There are 4 ways to turn a row about zero (a turn may also mirror it). The second row of each pair is the first, turned, with some noise. The first 40 pairs use one turn. New pairs use 3 turns, one after the other, and a turn may come again.
(in the rows, 128 means zero)
Known pairs, each followed by its turns in order:
[ 95 133 164 153  85 166 174  88 179]
[106 165 159 173 182  70 125 170 111] | (0)

[171  83 135 132 145  80 108 179  83]
[161 156 142 147 141 145 150 126 209] | (3)

[ 77 152 164  83  97 102 132 103 107]
[171 142 127  90 125 180 121 178 101] | (2)

[128 105 162  78 164 178  81 160 119]
[160  66 172 131 152 106  70 122 131] | (2)

[117 137 110  89  96 167 104 112 117]
[140 102 142 148  99 113 171 146  86] | (3)

[118 129  83 115 115 151 137 168  92]
[167 123  87 158 120 145 173 126 111] | (3)

[144 123 124 108 106  78 139  78 137]
[ 90 106 155  92 179 119 136 129 153] | (1)

[111 167 107  81  77 104  93 118 155]
[190  78 169 114 156 123 141 133 144] | (0)

[155  83 132 110 130 149 178 156 146]
[106 116  82 134 105 125 106  89 157] | (1)

[ 92 105 164  97 104 138 155 148 153]
[123 118  74 122 115 131  94 167 158] | (1)

[ 96 137 160 145 108 147  79 105 166]
[131  99 170  97 103 117  93 167 112] | (3)

[174 160 156 155  82 121 157 112 103]
[ 75 127 185 127 137 142 117 159 161] | (0)

[128  79 147 129 139  80 173 120 121]
[ 98 143 133 158  87 111 180 110 146] | (0)

[121 110 109 114 141  77 134  85 105]
[ 91  86 162 111 156 109 135 134 104] | (1)

[148 171 136 157  86 155  86 112 119]
[118  74 129  91 135 108 150 188 130] | (3)

[133  84 110 140 147 170  85 157 147]
[182 111  96 150 133 137 118  91  97] | (1)

[126 104  98  83 118 115 111 175  93]
[176 132 128 160 100 133 181 111 150] | (3)

[174 157 113 106 175 118 103  83 114]
[ 85 129 135 101  74 103  75 144 147] | (2)

[ 77 134 135 120 136 140 109  84 179]
[157  94 103 101 146 156 165 172 134] | (1)

[ 79 101 113  87  88  84  94 179 123]
[144 124 107 134 154  60  63 175 117] | (1)

[102 101 169 163  87 159  80 168 146]
[137 187 124  88 187 106 103  94 161] | (0)

[132 168 134  93 142 165 139  93  76]
[ 86  91 118 180 142 115 156 139 109] | (3)

[ 86  93 147 101  99 144  90 113 100]
[146 126  94 104 133  72 126 134 172] | (0)

[129 100 105 128 104 118  78 103 124]
[138 106 171  99 107 152 165 145 128] | (3)

[ 93 126 157 177 170 145  97 123 179]
[145 110 157 109 151 144  44 142 112] | (3)

[103 174 149 112 113 159 146 116 164]
[169 106 103 153 110 137 135 173 131] | (2)

[170 110 161  86  97  82 129 138  77]
[ 82 140 183  99 160 167 105 156  94] | (2)

[129  90 115  83  99 131 152 129 109]
[111  91 137 119 138 174 129 115  99] | (2)

[117 132  82 141 114 178 102 144 125]
[154 146 108 186 148 125 147 127  99] | (1)

[102 158 139  95 100 143 149 167  82]
[ 89 178 103 147  97 106 107 173 120] | (1)

[ 95 160 176  91  81 144 119 121 134]
[183 112 136 123 128 147 134 194 101] | (2)

[114  80 149 126 143 111 141 168 160]
[133 180 132 141 113 115 144  80 118] | (0)

[132 180 105 112 133 103 179 109 133]
[116  81 168 156 115 140 131 146  96] | (0)

[ 93 101 155 149 121 177 137  96 170]
[183  97 138 135 104 127 187 116 153] | (2)

[130 152 112 121 113 124 145 131 111]
[109 145 134 145 125 110 140 137 132] | (1)

[104 105 172  91  95 144  99 137 118]
[151 143 129  95 125  72 115 129 169] | (0)

[167 154  82 125 126 173 104 173 173]
[190 103 112  94 163  88 151 128 101] | (3)

[ 95 143  78 108 116 131 176 145  82]
[112 115  63 121 165 176 119 120 117] | (2)

[109  96 159 176  87 158  92  96 170]
[130 186 118 113 202  99 144 160 147] | (0)

[161 155 141 136  78 153 141 108 108]
[104  98 125 122 136 120 166 185 117] | (2)

New pairs, each followed by its turns in order:
[160 141 157 121 114  88 146  91 111]
[117 134 106 105 169  98 171 142 120] | (3) (2) (3)

[ 89  97 107 151 133 158 158 131 163]
[116 152 157 100 166 167 115 151 116] | (1) (1) (3)

[ 88 127 143 128 123 135 143 112 139]
[135 148 152 138 100 128 129 119 102] | (3) (1) (1)

[ 94 153 125 115 134 116 161 152  95]
[118 155 113 165 104 166 126 109 137] | (0) (0) (2)

[117 167 137 113  84 118 119 161 158]
[111 179 134 104 151  94 105 133 103] | (3) (0) (3)

[125 156 119  87 167 153 109 101 153]
[166  86 155  84 155 122 113 127 121] | (3) (1) (2)

[100 167 131 138 158  78 127 128 113]
[131 167 117 167 111 108 141 135  87] | (1) (3) (2)

[146  99  79 168  90 174 178  99 128]
[207 108 151 124 153 171 142  97 104] | (3) (2) (3)

[167  81 177  82 102 146 151 150 102]
[123 188 211 114 159 111 125 115 126] | (3) (1) (0)

[ 78  84 170 134 100 111  88  89 145]
[127 106 122 100 213 121  80 151 112] | (0) (2) (0)

[167 166 117 116 136  97 170 167 167]
[149 186 120 158 129  87  90  92 140] | (0) (2) (3)

[ 94 100 102 107 156 158 123  83 132]
[145 127 154 171 112 161  83  93 143] | (3) (2) (2)

[125 126 110 152 179 102  89 174 126]
[ 77 141 155 133 151 119 157 108  83] | (3) (1) (3)

[140 179 158 172 123  82 110 131 152]
[108 126 183 100 117 130 158 182 121] | (3) (3) (2)

[102  98 153 126 150 131 122 111 121]
[133 135 153 151 153 110 107 102 117] | (3) (3) (2)

[109 137  90 139 110 161 153 168 175]
[149 141  81 119  85 178 138 124 136] | (2) (2) (2)

[175 130  94 125 141 147 134 133  97]
[114  87 119 146 108 106  92 141 126] | (1) (0) (1)

[173 131  86 156 141 132 105  83 101]
[153 128 119 122 104 135 148  54 121] | (2) (1) (0)

[162  87 154 174  77 130 177 108 172]
[120 178 134 203 154 140  88 127  73] | (2) (2) (0)

[143 169 106 111 161 149 171 133 149]
[171 148 124 173 112 134 148  80 138] | (1) (1) (2)

[104 112  88 118 161 174 122  90 132]
[122  99  77 142 164 151 128 142  86] | (1) (3) (3)

[154 108 112 122 125  97  78  78 121]
[130 178 161 108  91  97 117 101 157] | (2) (0) (3)

[ 78 178  99 162 159 149  91 103 155]
[ 63 115  93  91 150 109 159 141 170] | (2) (3) (1)

[149 145  97  82 162 145 105 157 137]
[110  87 124 123 116 124  70 153 115] | (0) (2) (1)

[135 172  79 135 166 158 156  99 132]
[127 126 111 170 108 205 149 115 105] | (3) (3) (1)

[176 132 117 108 101 103 131 122 120]
[173 114 102 129 128 133 143 159 150] | (2) (1) (3)

[164 102 170 153 112 168 159 124 165]
[ 96 147 183 169  93 118 163 138 119] | (3) (0) (3)

[122 108 150 151  94 111 167 177 105]
[ 90 104 171 123  93 161 155 124 148] | (1) (2) (0)

[113 125 171 131  86 148 106 168 160]
[130 107 191 143 144 115 100 166 114] | (1) (2) (1)

[140 127 132 165  78 128 133 131 120]
[ 99 146 114  98 145 141 105 152 135] | (0) (0) (2)

[ 80 161 120 116 178 170  83 162 137]
[106  87 132  61 117 150 114 183 132] | (3) (2) (1)

[180  85 154 142 158 107  78 121 161]
[171  85 157 174 133 114  79 147 105] | (2) (1) (2)

[105  80 178  87  90 153 124  78 145]
[ 56 117 164  94 146 120 159 139 184] | (1) (3) (2)

[124 162 151 131 140 178 168 115 122]
[122  97 157 176 125 107 158 106 109] | (0) (3) (2)

[169 170 132 120  86 148  84  85 131]
[110 106 148 152 182 108 114 174  89] | (3) (2) (3)

[110 151 113 127 156  85 112 137 135]
[ 91 135 127 104  96 105 100 132 122] | (1) (0) (3)

[ 77 107 146 176 128  85 166 160 145]
[149 109  83 157 152 159 133 180  88] | (0) (3) (1)

[ 96 121 101 108 162 126 121 108 123]
[137 148 125  96 140 134 112 148  88] | (0) (0) (3)

[151 158 139  94 173 102 106 120 108]
[123 102 151 160 156 142 121 173 177] | (1) (3) (1)

[141 179 120 151 123 107  82 144 123]
[117 144 137 113 118 119 132 199 143] | (3) (3) (2)

[169 144 127  96 119 102 119 130 139]
[126 125 148 131 153 117  78 145 137] | (3) (2) (0)

[115 111 118 142 177 120 123  88 100]
[158  93 134 148 107 170 142 160 109] | (1) (1) (3)

[133 126 149 111  83  81 132 143 124]
[101 167 140 177 124 142 116 126 129] | (3) (2) (1)

[116 102 116 150 151  79  84 152 141]
[113 125 170  86  81 119  92 149 117] | (3) (3) (1)

